The first 8 rows are patterns. Each new row is the sum of 2 different patterns, raised or lowered, with some noise. Before adding, each is slid sideways (what falls off one end comes back at the other) and multiplied by a number that may be negative. Names go in the order of the patterns.
Known rows, each followed by the names of its patterns:
[-17.8  -0.1 -11.4  10.3   6.4  -7.0  -7.2 -16.9 -14.9 -26.7 -16.2  16.8
 -26.6   3.1  19.3 -15.9  25.8   8.6  -4.7  19.9  14.0 -12.0  -1.8 -28.1
   1.4 -29.2  12.4 -15.1 -21.2  10.7  -8.0 -16.0  23.5   3.7 -23.0  27.3]
mevu
[ -4.3  23.4 -15.4   4.8  20.8  10.0  19.6  17.7  15.6 -24.8 -21.4 -20.3
   7.7  11.6 -17.1  -1.0   6.8 -13.4   0.4  28.7  -6.2  -6.7 -25.2   4.6
   5.2  -8.3  13.1   2.3  26.9  12.1 -26.3   4.0  -4.3  14.9 -23.6   4.6]
zam
[-16.3  16.7  -8.4  24.5  16.8 -28.1  10.7  -1.4 -24.8  26.8 -22.4  27.8
  -3.5  -6.4 -21.0  26.5  27.2 -16.8  11.0 -11.6  13.4  -0.8 -12.3  27.8
  29.2  -2.5  -4.9  -1.4  28.1  21.1  25.2  26.9 -24.3  23.8  -1.5 -21.3]
tof
[-18.6 -18.6  21.8   4.7 -17.1  15.9  -4.2 -20.8  12.2  28.5   4.8 -25.5
   4.2  25.2  -0.3  -2.6 -28.7  22.7   7.8  10.1  12.8   3.4  19.7 -10.3
   7.7  -7.8  18.3 -11.3  13.1  26.2  16.5  -4.2  14.8  28.5   5.1 -21.7]
Baluk
[  2.4  -2.7  15.2  23.8  -8.0   5.3  27.6   1.1 -21.7  23.3  27.8  22.0
 -14.5   1.5  25.7  29.1  -4.3   6.5  11.0   3.9  24.6 -12.0 -14.0  -3.1
  -5.1  27.6  -4.0 -27.4  26.4  -8.2   4.8 -27.6 -25.7  -5.7   1.0  22.3]
zeg
[  6.1  18.2  25.7  10.8 -13.7   9.6  21.3 -18.7   7.8 -29.4 -24.7 -25.1
  22.8  12.5 -14.4  27.5  -9.9   9.5 -25.3 -27.1  27.1  -3.2 -17.7   5.2
  -4.4  -4.3  28.0  -5.4  -2.5  -5.9 -11.0 -12.5  17.1  -6.1 -14.6 -20.6]
Nivu
[ 14.8  -7.9  -0.2 -15.3   7.9  22.0  -7.8  17.6   7.1   7.8  18.7  16.3
   3.4   8.9  -0.7 -11.4 -29.1 -25.6   6.8 -11.5  17.1  -1.8 -22.6  12.2
  18.3   6.4 -13.5 -22.8   0.4  14.4  -8.8  25.5  28.7   3.4 -11.4  10.5]
togu
[-16.0   2.1  21.0  26.5  23.0  14.9  19.2  -1.5  -2.2 -24.3   2.7 -22.2
 -24.2  -8.4  -4.3  -6.6 -18.2  22.1   1.1  24.6   5.3  28.8 -13.1 -24.1
  -4.9  -6.3 -12.0  12.7  26.5  11.5  -1.4 -15.9 -26.0   2.7   0.1  28.2]
mide

New rows, each followed by the names of its patterns:
[ 15.9  -8.3  -0.1 -29.2 -13.3  20.7 -16.2  12.9  20.9 -43.4 -15.2 -19.7
 -11.2  -2.6 -60.4 -21.9  -8.1  -8.5 -44.3  -9.3 -22.4  -0.3 -18.3  -5.1
 -16.4  -9.7  15.6 -40.6   3.4 -14.6 -61.4 -30.4  10.8 -52.9 -25.2 -18.7]
mevu Baluk
[-18.0   3.8 -18.7 -20.8  11.3  -7.9 -41.8 -31.2 -17.5  11.3  13.4  -4.5
  -1.0 -54.4   9.0 -19.2 -57.3 -51.7 -30.5 -37.6 -20.8  -3.9 -35.9   4.5
 -20.7 -20.3  17.2 -30.4   4.0 -17.2  -9.2 -53.7  -4.1 -19.7 -34.0 -35.4]
tof mide
[  3.5  20.8  17.0  -9.7 -12.0  20.6  -8.9 -10.2   4.2  12.9  16.0  19.7
  -5.2   9.4  28.2  25.0  33.3  21.0  11.7 -18.6   8.6  46.2   1.1 -16.8
   8.4  23.0  46.1  -3.6  -3.7  11.2 -20.6  -6.2  -4.8  29.1  -2.2   7.3]
Baluk togu
[ 11.3   6.5  10.0  12.1  20.7  18.6  -2.5 -18.4 -10.5   6.5 -15.8  19.8
   2.0 -25.3  17.9   9.8   7.0  14.4  -4.9 -31.9  22.0  -2.7  -4.4 -20.0
  27.3   2.6  22.4  15.4  10.8 -24.7 -23.0  -0.9   0.6  -7.6   1.4  38.0]
mevu Nivu
[54.2 35.3 64.0 27.6 54.6  7.2  2.5 25.2 15.9 26.0 31.0 56.4 26.6 11.6
 24.0 20.5 36.9 12.8 45.6  2.2 21.2 17.0 43.3 51.2 23.7 14.1 18.5 45.0
 41.2  9.8 29.3 18.2 14.4 33.4 17.4 25.8]
tof Nivu
[-28.3 -37.7 -37.0 -14.1  -7.1  10.2 -55.2  -6.5 -14.1 -19.4   6.2 -35.2
 -19.0 -26.1 -48.1 -60.1 -20.5 -49.5 -24.4 -36.9 -11.1 -42.3 -33.9   7.6
 -42.8   0.7 -10.3 -20.0 -45.0 -30.6 -59.3 -21.0 -40.2  -6.6 -10.9 -20.6]
mevu mide
[ 37.6 -20.7 -18.3   9.5  -4.6  31.8  -1.8   9.2  33.1 -28.8 -16.0  13.2
  10.3   0.3  -3.4  -6.7  10.2  18.7   8.4  -3.0  18.3 -18.9   1.7  10.9
   1.8 -12.9  -4.5 -18.3   1.6  22.9  22.2  13.3   9.4   7.8   7.1  24.3]
Nivu togu
[-21.7   6.0  31.6   4.9   4.7 -10.9   5.2   3.1 -12.5  11.2  26.8  21.7
  23.6  13.3  -6.4 -16.1 -20.9  -3.1  12.4 -23.7  17.4 -13.3   1.6   0.2
  27.6 -37.3  -8.1 -18.3   1.5  -8.3 -34.1 -38.0  -7.5  21.2  14.4  20.9]
zam zeg
[-33.7 -33.8 -33.7 -26.4 -16.2 -36.0  11.4   3.0  39.4  21.4  13.5  -8.5
 -44.5 -10.9  11.9 -31.0 -16.0   8.4  13.2   9.2 -22.4 -43.8   1.5 -32.0
 -12.5 -26.3   2.3  -1.8   1.8  16.8   3.8  21.8 -18.7 -30.4 -19.7 -26.1]
togu mide
[ -6.6   0.8  15.9 -38.3  -6.2  20.2   8.4 -26.9 -15.3  -3.8 -37.5  -0.6
 -55.4 -41.4 -48.4 -21.0  20.1 -28.2 -41.1   7.4 -43.7 -36.8 -56.9 -50.4
 -17.3  -1.6  -6.9 -20.7 -45.8   2.4  -9.2 -48.8 -37.6 -16.2 -36.7 -55.3]
zeg mide
[-43.8 -27.3 -30.3 -25.9 -29.4 -31.8 -17.3 -29.2 -24.0 -15.3 -35.9 -40.8
 -46.7  -8.0  -1.9 -27.0 -36.2 -34.2 -26.1 -15.9 -42.7 -54.6 -17.7 -43.5
 -48.5 -28.6 -25.3 -51.6 -43.8 -46.8 -14.6 -22.0 -22.5 -32.5 -30.8 -23.9]
zeg togu
[  4.1  18.9 -15.9  -9.4  31.4   1.8  -9.1 -17.4  -0.7   7.9   0.0 -20.4
  30.3  23.0  -0.3  -4.9  -1.5  29.2  13.1   5.9   0.6  -6.7  30.1  23.7
   1.7  20.1  13.6  41.1  34.8  14.9  15.2  -7.1  -2.6 -16.4 -20.7  -2.5]
zeg togu
[ 15.9 -25.1 -12.0 -36.2 -32.1   0.0  -3.8 -12.6  22.3  -9.9  12.3  35.6
  -1.3   5.0  -3.1   1.9 -30.6  13.5 -23.4 -15.2 -37.5  10.4  28.9  20.2
   7.2  -3.4  -5.1  -5.5 -22.3   4.6 -13.7   0.8 -21.9  13.2 -14.3   3.0]
Nivu mide
[ 32.2  54.9  22.8  43.2  64.1  17.4  53.9  13.3  49.0  27.7   3.0  10.7
  20.5  12.2  28.3  23.6 -18.5  51.5  27.6  55.8  40.3  67.5   0.3   8.0
  40.7  44.6  10.4  23.1  25.4  25.4  41.9   4.0 -15.1  44.3  21.1  80.4]
Nivu mide
[ 32.8  12.2  -1.2  -5.4  10.7  22.9   1.5  18.0  16.8  24.8  33.9 -24.2
  14.8   1.6 -19.5  32.9 -23.4 -26.6  20.3 -19.8  -6.6  -7.3 -16.1  19.5
  -1.2  34.0  -7.1  10.0  26.5   6.4   3.8  18.2  -2.9  -2.0   1.8  -6.1]
mevu zeg
[  7.3  -2.0  27.2 -18.3  -9.3 -18.4   6.6 -20.8 -33.8 -12.8  -4.8  -0.5
 -35.4  -6.6  17.2 -37.3 -45.5 -21.1   3.9 -11.1 -40.3 -41.0 -18.6 -28.4
   1.8 -24.9 -22.1  12.3  11.3 -12.1  -0.5 -40.2 -15.5  32.9 -30.6   2.1]
tof zeg
[-26.9  -2.3   5.0  -7.2 -36.3 -26.8  23.3  -5.6 -28.4 -42.4 -52.4 -35.8
  22.1  -9.0   1.4  16.6  26.2  -1.4  -2.0 -17.8   0.1  26.4 -29.5  15.5
  45.9 -14.6   7.0 -30.1  20.7  30.1  14.6 -25.1 -22.3  15.9   5.6  -4.7]
tof zeg
[  9.9 -29.2  -0.3  26.3 -10.6  -5.0  45.0  -2.9  25.3   5.2  31.8  -2.0
  -5.9  29.6  -7.8  40.5  12.5   7.7  31.4 -16.2  24.1   2.6   4.4   8.9
  32.5 -28.1  17.2  29.4  19.3  32.8  30.0   8.1  -7.2   2.5   5.5  10.8]
zam Nivu
[-23.2 -33.0 -38.9 -32.8 -44.5 -18.3 -51.5 -63.1 -63.8 -27.5 -35.6 -20.4
 -22.3 -38.3 -11.4 -37.2 -60.0   0.7 -47.1 -51.0  -6.3 -35.0 -32.1   6.2
 -50.4 -16.0 -48.9 -33.2 -32.6  -2.5 -52.7 -54.3 -30.4 -29.8  -6.2 -17.0]
tof Nivu
